All groups share one centre, and each spreads out both ways along 14 directions, with some noise.
In the rows, zero is written as 128.
Some rows, each with its group after it:
[148 155 114 144 155 120  78 148 143 120 121 123 175 121 129  48 127 110
 141] -> Z
[167 126 127 129 121 126 115 118 118 152 116 104 145 116 126 138 117 119
 120] -> J
[114  95 143 113 111 128 178 108  83 140 141 131 120 147 127 130 130 150
 178] -> R
[108 118 137 106 133 132 125 126  84 147 126 127 128 147 145 130 136 128
 128] -> J
[121 136 192 100 154 145 140  79 143  69 129 116 214 165 168  92 122 138
 134] -> U
[127 120 144 133 114 124 116 149  93 138 138 115 154 100 147 107 134 167
 164] -> U
[105 136 170 122 123 130  98 112  84 111 139 101 125 124 135  90 131 125
 157] -> Z
[162  91 108 108 153 129 112 103 123 136 161 115 183 107 140 141 134 116
 125] -> R
[140 132 135 158 149 124 162 131 150 132 112  89 131 121 136 160 131 154
  90] -> Z
[124 151 167 160 145 117 176 116 139 155 132 115 131 148 118 145 124 167
 112] -> U
[128 116 137  76 177 168 154 136 112 127 166 136  94 103  96 148 126  88
 108] -> B
[142 141 116 145 158 118 123 146 147 135  95 130 162 124 118 134 143 131
  91] -> R
[152 120 166 164 160 153 143 131 135 185 128 124 139 127 100 108 170 140
  92] -> B
[155  82 112  56 142 139 133 130  69 143 116 131 157 134 114 167 144  84
 102] -> R
[144 134 105  96 130 145 138 142 102 145  72 146 137 152 125 144 140 131
 108] -> R
[120 150 202  56  96 158 132  94  93  82 112 133 143 110 136 193 121 141
 131] -> B
[140  79 112 131 140 140 136 119 131 133 108 113 165 121 156 129 120 144
 119] -> Y
[159 144 145 159  94 129 116 106 179 156 115 167 165 126 122 114 137 145
 146] -> Z
[173 184 131 107 133 158 154  84 159 196 156 154  96 177 148 108  93  84
 164] -> R
[143 150 120 118 110 131 130 138 107 131 133 144 128 128  87 134 106 179
 133] -> Z
[175 179 161 149 106 154 126 107 130 149  59 100  78 133 103 102 147  94
 130] -> J
[163 137 122  93 126 152 131 130  90 155 113 126 124 116 115 160 141 136
 114] -> R
[141 164 154 129 155 158 164 126 156  96 128 122 118 124 123 118 181 131
 126] -> Y
[106 156 162 116 138 118 151 128 125 135 121 146 127 141 116 155 117 129
 121] -> J
[145  98 145 148  91 130 164 175 124 182  89 111 101 136 138 126 114 113
 114] -> Y
[127 155 152 146 165 115 177 102 122 176  57 117 137 147 136 156 130 136
 124] -> Y
[122 136 138 121 118 150 145 136 105 133  86 124  96 155 128 113 145 129
 128] -> J
[127 185 126 135 107  62 115 139 143  90 129 103 148 127 127 147  69 121
 142] -> B
[111 143 153 134 134 112 137 116 115 130 121 108 159 176 171 102 121 141
 138] -> R
[133 154 135 111 102 134 136 137  85 161  98 110  90 122 140 203 121 163
 103] -> R
[127 147 123 148 141 128 102 100 165 125 116 141 160 139 162 118 161 135
 124] -> J
[ 94 164 183 131 142 152 164 120 107 128  99 119  79  95 115 168 119 175
 129] -> Z
[116 140 156  97 148 155 131 138 134 110 118 145 136 112 140 152 155 118
 106] -> U
[190 115 152  97  97 128 187 123  95 173 170 114 197 179 164 126 163 152
 165] -> Y
[160 131  80 153 125  92 108 118 163 140 130 135 150 119 111 167 135 122
 105] -> U
[132 118 132 132 143 123 202  94 116 124 143 104 119 131  98 127  46 173
 170] -> Y
[142 120 151 114 180 147 141 100 115 155 123 126 161  99 116 148 132 127
 120] -> U
[157 123 144 136 119 109 157 153 131 157 115 104 144 115 125 151  98 114
 118] -> Z
[113 159 186 142 166 157 120 129 144 195 142 167 163 113 161 135 162 166
 112] -> J
[160 135 115 169 133 145 177 136 159 134  73 122 181 116 165 111 150 222
 160] -> B
[112 113 173 130 128 147  97 114 130 106 113 127 167  90 143 139 157 150
 113] -> R
[130 172 159 162 127 144 121 149 136 148 129 108 131 124 137 107  89 200
 108] -> U
[132  95 159 122 144 161 189  78 106 188 132 121 107 136 138 159 116 147
 137] -> Z
[117 109 117 140 156 143 142 133 139  82  94 104 145 116 159  96 141 151
 137] -> Y
[143 122 126 161 185 120 143  89 105 189 178 101 161 102 122 123 104 188
 151] -> U
[129 145 150 135 114 133 138  58 175 115 180 125 117 109 184 165 139 134
 173] -> U
[120 105 135 148 144 154 155  95 148 139 116 141 139 165 135 100 127 159
 121] -> J
[163 109  88 107 116 130 135 161 118 161 173 114 150 124 167 181 135 167
  99] -> U
[108  83 121 142 178 112 190 156 149 153  43 151 152 127  78 145  67 112
  85] -> Y
[117 100 150  82  80 159 103 149 124 103 147 158 102 109 131 133 123  91
 131] -> U
[164 149 121 118 120 134 126 100 111 159 139 106 140 129 150 159 103 170
 132] -> R
[111  75 107 121 172 158 180 111 130 116 112 127 120 131 118 152 105 159
  95] -> J
[169 143 177 128  87  96 131 134 108 109 136  89 228  91 165 145 162 181
 175] -> B
[125  82 191 163 119 159 139 118 125 164 149 115  86  85 122 110 182 102
 141] -> B
[138 200 153 133 148 187 145 102 145 147 143 182 134 147 109 131 185 238
 122] -> Z
[164 175 138 108 145 122 193 139 140 131  89 146 176 141 117 134 138 140
 158] -> Y
[133 157 100 149 187 114 170 155 145 194 131 136 109 118 119 144  96 128
 125] -> B
[122 144 129 136 156 141 133  93 160 120  74 137 136  95 139 152  91 144
 132] -> Y
[111 100 127 143 141 122 145 144 116 119 153 104 109 121 122 108 142 119
 137] -> Y
[174  83 122 111  99 132 149 127 100 167 123 102 171 147 157 145 112 148
 121] -> Y
[127 158 134 151 156 101 123 152  90 153 115 101 148  95 106 130 120 170
 131] -> U
[146 105 107  81 116 159 107 125  72 138 126 118 140 108 157 134 114 157
 148] -> Z
[141 139 109 145 126 108 125 140 159 167 143 166 168 134 145 132 141 143
 137] -> B
[115 139 126 140 126 154  90 151 115 131  80 117 111  98 154 134 140 164
 102] -> Z
[118 130 170 144 121 112 131 138 112 158 152 153 153 123  85 105 124 152
 149] -> J
[ 91 106 153  85 168 141 169 100  59  31 123  60 132  94 111 202 122 200
  96] -> J
[120 146  87 152 153 130 146 138 174 120 130 134  98 104 149 146 135 147
 135] -> B
[177  78  94 103  82 151 142 170 134 155 143 113 153 131 198 171 128 154
  98] -> Z
[103 131 197 159 127 163 125  86 145 160 147 111 116 128 216 135 179 151
 129] -> Y
[124 148 148 154 123 129 137 142 126 130 110 112 150 114 170 102 148 177
 165] -> B
[ 89 121 145 142 133 137 142 163 132 115 139 161 128 121 108 109 137 177
 128] -> U
[106 156 136 132 126 129 125 178 126 120  75 136 152 129 164 107 131 162
 132] -> R
[112 136 116  75 168 174  91 111 114 135 126 153 113 135 141 138 122 103
  92] -> B
[112 114 135 130 187 129 148 125 143 170 136 176 162 125 126 105 154  99
 146] -> R
[137 105 170 128  70 158 111 202 167 143 130 150 106 118 134 158 145 105
  45] -> Y
[119 148 158 141 128 127 131 167 111 136 103  99 141 114 162 126 129 166
 120] -> R
[131 100 107 138 162  98 171 190 155 150 111 161 199 130 121  98 114 118
 136] -> R
[149 105 129 127 156 132 150 138 131 163 147 117 154 107 136 122 102 117
 133] -> J
[104  92 167 133 128 154 146 117 155 115 154 127 115 111 155 128 121 121
 126] -> Y
[145 179 167 110 164 149 140 155 128 167 152 121 156 135 172 135 137 144
 106] -> U
[127 159 184 135 114 169 118 118 130 138 124 105  98 106 168 147 140 159
 117] -> B
[ 94 117 188  88 122 141 188 127 112 110 116 106 113 130 200 183 142 105
 137] -> Z
[109 153 125 127 152  93 163 136  99 108  99 116 172 132 138 114 120 169
 176] -> B
[118 133 116 150 102 144 145 136 151 110  80 127  88 132 166 113 147 139
 152] -> J
[154 131 161 129  90  53 161 130  98  99 167  71 169  71  74 199  58 163
 154] -> J
[157 131 128 138 147 176 133 111 150 169 128 129 127 161 143 130 148 164
  69] -> Z
[140 150 130 158 142 118  89 157 121 140 121 124 158  80 117 107 178 148
 135] -> J
[138 147 112 151 144 102 144 142 126 145  99 113 154 121 132 142 127 162
 129] -> B
[115 182  98 102 144 156 141 169 168 110 136 163  80 102 146 176 113 151
 113] -> B
[ 93 154 159 144 150 116  98 139 115 117 132 101 147  80 167 144 134 163
 128] -> R
[132 114 186 130 102 140 167 110 138 152 118 116 133  77 177 207 155 145
 140] -> Z
[ 92 112 138 125 158 118 156 116 160 114 155 154 154 109 134 160  95 143
 129] -> J
[134 129 143 152 104 137  87 153  99 184 112 127 126 108 124 117 125 167
 116] -> Y
[137 106  77 125  99 109 106 169 172 120 123 176 161 135 138 121 129 104
 127] -> Z
[117 131 150 111 139 142 128 114 114 119 135 125 114  78 131 175 140 133
 133] -> U
[146 126 108 112 153 148 120  84 127 111 114 102 145 127 155 146 111 143
 114] -> U

New rows. What belongs after each?
[139 100 160 165 115 107 155 112 154 152 125 132 137  97 100 127 133 100
 159] -> B
[127 137 151 138 131 159 108 100  99 128  98  84 110 114 131 107  81 166
 120] -> U
[103 161 195 153 104 134 127 150 147  96  76 117 111 118 124 130 140 142
  98] -> R
[139 180 119 144 150 120 145 121 147 179 141 139  97  92 138 155 119 127
 168] -> U
[114  87  60 112 132 106 136 174  97 110 138 119 130 136 131 129 109 141
 128] -> Z
[141 127 150 168 108 147 164 101 180 155 101 151  75 108 100 134 119 113
 145] -> J
[136 123 133 100 106 145 130 139 105 127  77 137 149 146 140 139 137 144
 113] -> R
[152 151 116 124 134 124 158 128 131  97  92 120 147 149  99 118 129 145
 132] -> Y
[100 143 147 148 137 131 127  72 145 124 102 142 135 173 150 114 145 143
 132] -> R
[131 125 158 144 133 147 140  88 108 107 124  87 109 141 126 103 176 135
 133] -> R
[109 126 129 139 158 115 138 130 110 142 113 117 135 109 135 137 128 139
 136] -> Y
[150 137 102 145 124 139 120  98 134  94 106  86  98 131 121 127 136 139
 114] -> Y
[142 109 145 141 132 127 134 109 129 142 147 118 155 121 124 132 148 138
 126] -> R
[126 139 108 112 158  89 127 126 138 132 143 131 197 153 158 159 106 127
 108] -> J
[137 147 166 107 134 110 129 116 120 114 136 115 178  98 141 151 135 121
 151] -> U
[128 136 129 113 128 118 122 128 113 160 122 119 122 129 150 192 122 116
  93] -> R
[151 129 130 145 145 174 147 154 160 151 135 136 115 114 132 108 152 151
 109] -> B
[195  77  98  97 106 149 130 143  99 177 138 133 188 135 150 136 168 137
 124] -> R
[160 150 165 110 102 137 197 176 120 148 115 106 122 115 137 167  99 153
 130] -> J
[ 60 151 208 138 143 155 116  97 146 106 150 144 112 103 151 131 117 159
 133] -> Y
[107 136 154 130 113 123 101 116 125 129 177 155 146 109 115 121 107 161
 156] -> Y
[182  76  92  63 152 172 141 117  78 125 119 132 181 112 114 107 145 128
 155] -> R
[125 113 139 130 146  69 136 160  88 119 128  58 163 153 142 120 131  82
 105] -> Z
[164 146 146 103 119 139 114 134 121 143 139 130 144 131 123 133 139 101
 116] -> R
[115 124 165 152 139 126 140  90 147 135  99 121 130 106 142 152 143 122
 133] -> Z
[131 161 139 123  94 145 139 166 105 170  77 142  87 176 157  98 177 110
 142] -> J
[172 118 141 145 129 174 152 173 132 145 118 111 139 129 136  79 195 152
 113] -> Y
[111 192 139 135 135 135 130 174 133 131  80 124  78 108 140 140 120 128
 118] -> R
[130  97 116 130 130 162 150 118 125 126 101  94  96 117 182 120 120 133
 142] -> J
[104 136 153 126 129 128 136 115  92 120 143 125 121 122 122 116 133 160
 166] -> Z
[112 174 186 118 141 124 134  96 103  87 147 111 125 109  95 144 135 147
 143] -> Z
[ 97 182 199 168 125 102 144 139 127 127  77 130 134 178 114  59 157 113
 149] -> U
[120 139 138 108 106 123 198 112 137  75 115 109 140 110 182 200 118 193
 166] -> U
[103 133 116 114  88  94 100 106 157 103  89 196 158 135 125 151 106 106
 155] -> B
[171 128 111 156 117 126 158 123 173 133 101 108 140 132 142 120 106 133
 133] -> J
[146 167 161 142 117  94 146 145  73 180 119  78 126 109 153 148 150 138
 168] -> U
[160 139 140 115 146  94 148  97 142 106 153  77 171  80 139 212  96 122
 119] -> J
[119  89 132 104  98  98 153 165 120 118 174 167 188 121  84 164  75 177
 125] -> J
[134  81 113 127 140 133 161 142  84 177 112 117 188 106 170 156 118 218
 143] -> R
[100 159 161 143 140 124 143 152 116 129  73 124 109 113 116 161 134 155
  98] -> R
[162 173 147 110 105 176  94  93 139  86 104 107 125 120 162 131 159 150
 120] -> Y
[141 146 157 134 116 119 120 141 140 125 123 116 159 154 127 127 118 138
  87] -> U
[147 140 167  92 107 143 135 119 103 110 111 125 137 159  91 131 120 120
 104] -> Y
[125 139 177 123 114 124 119 129 104 179 133 151 151 136 128 127 149 123
 136] -> Y
[132 116 138 115 137 139 163 134 132 124 131 121 148 147 139 175 145 155
  77] -> U
[123 103 135 136 158 176 138 100 123 115 104 111 132 130 142 107 152 172
 110] -> J
[164 109 141 120 130 172 178 142 137 138 101  91 118 114 160 143 122 139
 109] -> Y
[151 108  66 123 119 185 106 145 179 130 118 157 105 121 149 136 104 155
  83] -> Z
[160 178  91 137 117 103 155 142 116  91 114  96 138 151 120 107 149 172
 164] -> Y
[118 130 137 148 154 131 168 124 132 132 138 117 152 124 144 153 141 204
 119] -> U
[105 129 151 138 128 132 146 117 110 116  96 122 120 127 118 104 114 149
 155] -> U
[140 149 161 107 130 128 120 154 108 141 137 136 153 115 105 123 126 124
 127] -> J
[123 121 134 148 189 128 150 119 102 142  76 131 189  96 116 128 199 177
 139] -> B
[100 115 180 152 113 167 141  83 190 177 145 219 145 173 134 108 125 165
 126] -> J
[112 125 170 156 101 145 121  86 167 132 149 136 128 144 165 140 134 162
 112] -> Y
[136 151 140 110  96 126 122 152 136 122 113 138 113 133 113 129  84 103
 122] -> U
[154 134 136 114 137 147 187 175 139 134  82 135 126  61 112 130  80 132
 170] -> B
[127 139 146 160 149 104 133  87  93 142 120  75 155 142 146 167 175 181
  98] -> B
[ 97 153 188 125 148 147 142 129 147  81  97 129 152 168 133 120 149 144
  71] -> U
[131 166 129 127 157 131 128 106 133 123  54 139 166 111 136 127 123 151
 146] -> Y
[145 161 116 130 120 134  74 124  76  83  58  53  88  76 134 132 174 118
 133] -> J
[125 175 173 136 168 116 161  98 105 108 113  61 135 109 152 178 159 160
 122] -> J
[105 138 168 135 152 112 100 108 123 165  99 157 140  90 112 121 121  80
 155] -> B
[131 155 126 131 190 111 157  97 125 155 100  84 101 154 149 109  96  47
 141] -> J
[ 66 162 172 149 125  96 160 145 109 114 122 112  61 131 118 147 130 117
 140] -> R
[121 122 125 126 121 127 137 113 145 112 109 140 119 101 134 159 126 124
 145] -> B
[195  72 153 106 100 165 140 100  73 113 127  67 138  74  76 182 154 165
  96] -> R
[138 145 107  99 175 155 108 169 108 103 194 113 134 125 124  67 123 135
 125] -> Z
[143 170 185 160 123  74 104 113  97 162 152  94 166 116  95  89  92 119
 174] -> J
[151 141  99  89 107 130 129 143 133 116 112 178 130 122  85 145 122 110
 144] -> R
[135 108 122 124 130 147 139 160 121 166 119 147 142 120 140 140 141 156
 111] -> J
[100 166 156 145 172  85 128 104 136 141 166 126 162 100 166 178 197 126
 145] -> J
[113 125 132 118 127  82 174 199  60 169  95 114 139 111  94 217 102 176
  91] -> R
[121 160 137 132 126  89 130 132 110 145 139 115 150 155 146 130 102 143
 141] -> B
[111 133 146 126 128 135 107 123 131 111 143 144 137  88 134 119 133 141
 160] -> U
[162 133 113 141  69 109  91 109 110 164 122 122 124 136 131 120 121 128
 158] -> Y
[128 117 122 141 207 152 207  93 119 160  61 139 154 117  92 105  81 187
 162] -> U
[111 118 137 127  85 143 128 141 101 101  82 103  96 131 153 136 132 159
 123] -> B
[103 118 156 126 136  93 144 134 129 169  99 169 165 136 105 171  92 114
 105] -> Y
[114 121 127 110 123 125 142 156  85 125 115 123 126 140 130 130 142 144
 129] -> J
[126 133 174  91 143 163 180 152 101 129 117 125 138 155 116 117  80 161
 108] -> J
[179 159 113 118 153 146 131 160 110 136 102 120 173 109 125 115 185 161
 128] -> Y
[103 121 151 115 159 133 176 104 117  93 136 100 124 140 141 121 117 127
 147] -> J
[152 122 155 128 149 148 141  96 112  99 135  98 125 135  80  88 179 103
 131] -> R
[151 221 158 135 125  98 135 146 112 193  77 149 187 150 166 157 194 168
 147] -> Y
[149 130 138 116 169 129 166 145  75 129 108  97 128 156  66 112 168 116
  97] -> Y
[108 170 130 140 162 113 113 116 128 117  92 131 155 124 119 166 135 172
  90] -> Y
[117 120 151 142 146 129 142 157  83 155 115 114 155  96 135 135 165 191
 133] -> R
[121 143 137 121 213 121 184 117 110 170 101 143 147  98  93 147 112 124
 151] -> B
[ 96 152 152 154 116 102 128 108 155 122 142 128 131 134 160 135 105 142
 148] -> R
